The rows of a group lie close to one hidden flat surface of 12 dimensions, which passes through zero. Surfaces can cross.
In the rows, 128 means zero.
Known rows, each followed by its group:
[137 121 151 101 121 159 162 169 170 112 146 161 103 103 103 165  96 145
 156 111  95] | L
[129 145 127 179 155 139 147 136  80 142 156 158 111 123 131  95 168 145
 118 107 121] | L
[116 115 150  93 117 105 104 135 125 106 136 125  83 166  95 146 101 132
 147 122  94] | E
[ 86 157 138 143 190 145 156  97  67  65 128 158 136 120  97 123 161 120
 102 164 108] | H
[116 101 139 206 135 113 147 132 113 167 136 141 159  70 135  98 103 111
 106 140 129] | L
[103 160 128 164 157 143 177  98 141 147  84  97 126 105 169 153 158 125
 165 130 162] | C
[121 137  80  89 142 124 119  81 126 120 155 105 149 130  48  86 136 115
 151 147 165] | L
[165 151 130 157 150  43 105 152  81 174 140 111 101 141 152 128 193 112
 136 119 175] | H
[ 62  89 100 164 120 179 129 166  97 104 156 130 143 119 135  98 101  96
 144 124 116] | E
[129 120 150 148  70 106 105 118 111 123 167 163 143 161 142 144 161 119
  66 161 143] | C
[137 124 101 111 132  88 190 150 129 141 134 142 134 118  99 152 182 166
 113 189 100] | C
[137 150 136 140 152 172 113 142  78 158 123 157 148 120 116 157 177 117
  98 149  93] | E
[109  86 114 141 147  99 129 114 127 138  70  90 129 117 157  85  70 137
 133  98  87] | C
[104 119 129  93 108  80  87 105  74 125 117 107 111 185 118 159 170  91
 125 152 117] | L
[128  99 118 128 150 109 158  45 141 114  89  85 134 114 137  82  82 158
 122  75 116] | C
[ 92 107 141 166 151  67 172 155 100 108 109 100 118 105 184 161 139 104
 140 142 141] | E
[147 150 164 109 147  89 102 150 117 154 139 151  78 130  69 154 139 115
 164 135 109] | E
[118 127 101  86 172 103 151 115 109 120  69  99 135 127 114 141 147 134
 135 155  94] | E
[149 129 157 146 120  89  92 137  96 179 144 168  90 136 109 114 148 116
 127 118 103] | C
[128 155 150 100 110 137 126  86 190 127  64 136 109 164 111 148  95 190
 120 167  69] | H
[152 121 102 114 105  97 135 210 177 169 117 111  84 140 173 127 128 154
 190 103 131] | L
[150 122 138 117 158 105 153 163 105  86 112 129 136  98 207 153 156  95
 112  94 153] | H
[135 134 121  81 121 160 163 123 208 128  92 139 127 109  98 135  86 165
 154 141  93] | H
[101 117 112 144 159 124 143  62  82 112 128  70 103 180  85 114 125 198
 120  98  81] | C
[169 150 165 139  66 149  98 109 166 142 136 171 142 145 167 146 132 142
  75 133 148] | E
[112 111 106 137 146 142 105 177 119 109 109  55 122 173 139 128  74 176
 136 111  98] | H
[119 131 170 138  98 121 156 113 104 126 141 203  77 140 147 149 178 131
 124 114  86] | H
[139  84 116 140 135 101 143 136  99 111 157  80 124 146 131 133 116 171
 106  82 115] | H
[142 173 139 192 152 143  75  88 128 171  95  99 134 157 131  84  94 172
  99 128 125] | L
[120 128 128 143 104 110 112  84 132 198 100 126 109 142 121 106 138 127
 150 130 109] | L
[160 153 116 178 190 131  98 154 102 148  99  82 170 128 137 109 113 167
  76 143 129] | C
[129 115 135 141 143 115 149 124  95 127 148 131  79 146 103 117 132 175
 140  81  76] | L
[121 118 146 153  91 198 123 101 160 163 108 138 118 123 177 120  96 128
 153  62 116] | E
[139 108 143 139 126 130 108 134 101 170 148 146  84 141  91 110 117 148
 143  79  70] | C
[ 77  99 105 159 148 116 149 124 101 142 137 134 116 110  85  75 107 125
 159 134  92] | E
[157 178 156  92 184 139  79 131  89  99 131 147 114 143  67 146 144 123
 111 136 111] | L
[ 99 136  92 162 160  95 116  97 119 131 100  74 100 170 119  50 102 172
 154 122 118] | E
[137 134  75  79 138 110 148 105 133  89 112 120 135 151 137  80 162 151
 123 132 137] | H
[164 131 138 151  63 191 122 162 152 166 198 198 148 122 113 143 150 148
  92 140 128] | C
[167 158 135 138 139 110 109 172 166 169  86 119  91 143 164 115 111 173
 149 110 112] | L
[170 157 111  92 197 157 143 167  86  62 141 151 123 119 147 107 169 139
 113  74 130] | L
[104  98 141 173  75 155 168 146 176 176 142 159 143  72 150 139 102 108
 150 142 135] | L
[105 161  82 133 118 165 111 137 120 166 145 130 141 141 110 107 183 103
 162 171 161] | E
[151 157 159 122  79 111  82 101 161 132 115 148 121 184 132 130 121 157
  85 165 122] | E
[ 76 102 137 123 156 144 145 104 101  81 114 105 128 102 133 139  91  78
 155  96 129] | H
[104 128 111 131 121 183 118 135 124 123 157 147 169 100 108 116 126  73
 134 149 167] | E
[171 100 116  96 101  90 137 160 166 134 113 137 146 101 187 123 128 108
 118 110 152] | C
[121 117 120  92 141 106 120  87  81 122 164 156 162  91  52 127 167  58
 114 163 150] | L
[180 172 137 137 143 168 128 115 162 147 111 119 125 157 122 140 121 226
  94 119  99] | C
[ 94 141 102  93 110 179 106 121 125 120 144 168 126 131 108  95 149  70
 173 130 146] | H
[ 75  87  93 139  58 111 125 102 136 109 146 121 146 176 132  92 112 140
 103 173 121] | C
[103 130 162 135 180 142 188 127 140  70  85 128 139  78 138 178  92 141
 112 147  97] | H
[ 55 119 161 182 107 133 167 152 139 136 103 149  98 112 169 161 109 106
 165 159  97] | H
[176 172 126 106 195 132 139 175 114 124 115 168 107  89 140 116 174 115
 148 102 137] | H
[112 164 131 171 113 184 118  55 151 155 131 106 123 149 131  96 117 145
 154 103 170] | C
[ 91 135 133 157  99  66 153 143 137 142 147 124 111 127 158 156 174  81
 168 180 199] | E

New rows, each followed by its group:
[142 136 104 143 152 175 123 168 108 168 159 177 157  82  78  92 144 110
 128 147 117] | E
[146 154 159 133 148 149 139 175 181 104 135 142 131 101 102 159  74 154
 127 157 128] | L
[144 137 110  79 156 170 111 123 115 120  76 143 140 109 169 107 145  87
 140  79 118] | L
[130  86 147 118 105 161  96  93 106  87 172 132 146 118 130 109  84  89
 108  53 151] | C
[134 150 108 118 171 176 145 187  90  92 149 192 131  98 148 102 179  99
 137 112 132] | H
[ 86  74 145 136 106 101 131  77  69 108 157 124 158 121  94 152 122  86
  88 147 115] | L
[132 132 140 201 180 113 121 114  90 133 155 116 128 105 107  78  98 135
 113 101 149] | E
[104 149 139 123 131 111  89 181 143 145  58 125 131 127 166 156 118  74
 151 188 124] | L
[108 104 138 139  71  88 161 206 170 134 145 120  99 142 167 186 130 137
 159 163 134] | L
[131 127 108 132 126 176  94 144 145 149 137 110 125 130 125  82  87 124
 168  80 137] | C
[142 119 121  71 133 124 121  79 122 138  67 141 124 126 144 111 142 100
 138  92  95] | L
[158 121 138 118  77  79 148 131 177 112 122 162 160 127 167 144 134 143
  59 188 144] | E
[ 89 100  76  95 109 119 170 135 139  81 173  96 121 145 101 119 137 141
 170 132 153] | L
[110 161 106 118 143 158 168  52 182 116 121 121 141 114  81 100 113 161
 153 148 152] | C
[125 119 163 185 149 123 155 114 107 148 123 152 128  75 148 126 118 110
 114 109 125] | H
[179 148 138 124 133 200  93 132 146 141  67 146 177 128 174 128 109 158
  57 117  88] | E
[159 152 161 133  93 108  99 160 192 148  94 151 127 127 180 139 106 120
 113 154 149] | E
[186 149 134 119 182 116 116 112  83 126 152 128 136 131  71 126 157 170
  80 118 111] | E
[172 143 111  84 152 126  95 126 112 170  79 151 128 112 153  93 166  88
 146  90 120] | L
[111  93 163  95  78 134  99  81 131  96 107 107 103 183 147 168  88 136
 118  85  87] | H
[140  67 148 126 102 150 116 163 109 130 204 114 119 120  88 166  83 130
 132  69 110] | L
[154 121 162 139  70 104  97  72 161 127 117 154 129 159 157 101  98 155
  66 127 124] | C
[ 92 123 136 150 144  61 144 115 126 114  97 121 145 112 116 130 115 113
 107 204 126] | L
[165 192 121 177 168 122 110 148 164 159 123 124 131 126 114  81 117 176
 126 161 163] | L
[ 96 141 140 179 128 148 114 122  89 116 188 130 142 143  83 141 140 126
 102 168 150] | L
[144 147 139 192  91 135  86 133 106 175 163 147 137 167 128 115 156 158
  75 162 130] | C
[173  98 121  63  90  89 144  73 156 150 130 144 101 115 136 103 145 115
 162  48 144] | H
[138  83 162 110 132  82 171 110 136  89 142 126 113  93 121 155  92 128
 122  90 122] | E
[175 134 140 142 101 128 126  80 138 139 146 136 156 126 152 128 146 148
  67 111 162] | L
[140 146 142  91 164  93 115 140  74 122 106 109  86 179  99 184 179 154
 127 142  73] | E
[136 128 151 145 165 102 139 112 134 110  92  88 149 107 141 155  95 138
 104 143 131] | H
[115 109 141 145 152 107 100 148 123 102  62  93 155 112 208 123  73  93
 104 122 130] | C
[ 73 130 122 150  83 155 127 182 147 178 128 170  93 135 121 131 137 105
 194 174  98] | C
[144 149 134  90 130 182 129 116 122  48 165  90 142 166 143 198 150 144
 109  95 174] | C
[ 93 126 158 167 159 144 159  90  90 126 139 156  83 119  79 118 116 152
 145 103  65] | H
[126 159 139 166 191 145 149 175  85 113 138 149 104 131 102 132 148 174
 116 140  83] | H
[141 132  99  88 123 175 143 123 147  91 139 137 165 109 147 123 143 108
 127 113 169] | L
[147 133 147 122 141 134 104 145 136  97 111  90 167 136 136 179  98 134
  78 153 134] | H
[100 132  97 135 116 116 122 138  91  96 144  89 121 200 150 133 168 153
 117 146 141] | E
[125  81 170 101  59 128  92 122 121 161 134 119  94 164 126 198 109 116
 138  89  79] | L
[114  80 149 131 121 156 185 133 138 101  89 153 118  90 201 146  98 132
 122  68  68] | L
[174 188 133 125 151 130  70 132 135 173 114 157 148 111 122 103 158  84
 132 154 177] | H
[166  89  88 100 131 114 118 148 110 138 159 101 129 132 117  91 123 147
 125  66 122] | C
[ 74 154 124 105 169 161  94 110  66  77 113 114 104 184  89 130 142 120
 145 139  91] | L
[120 123 144 193 101 102 121 121  97 181 159 147 128 128 129 129 163 117
 105 151 141] | L
[134 115 125 119 117  83 119 156 140 156 141 133 158  85 101 137 129  73
 136 177 166] | L
[160 165  72 115 202  85 122 145 119 132 136  67 125 138  91  79 149 155
 165 120 182] | E
[144 117 138 106 123 102 166 163 126  99 131 151 114 115 169 156 157 127
 119 115 122] | L
[146 139 158 115  93 151 113 126 143 186 148 186 125 101  87 163 152  89
 149 145 126] | L
[103 148 118 189 147 185 140  91 123 127 124 129 152 118 140  82 115 149
 109 121 132] | L
[143 144 175 167 116 103 148 108 169 138  88 150 138 109 165 152 107 152
  81 166 121] | L
[108 116  84 111  73 123 108 143 145 150 152 123 127 159 125 105 149 109
 162 149 157] | H
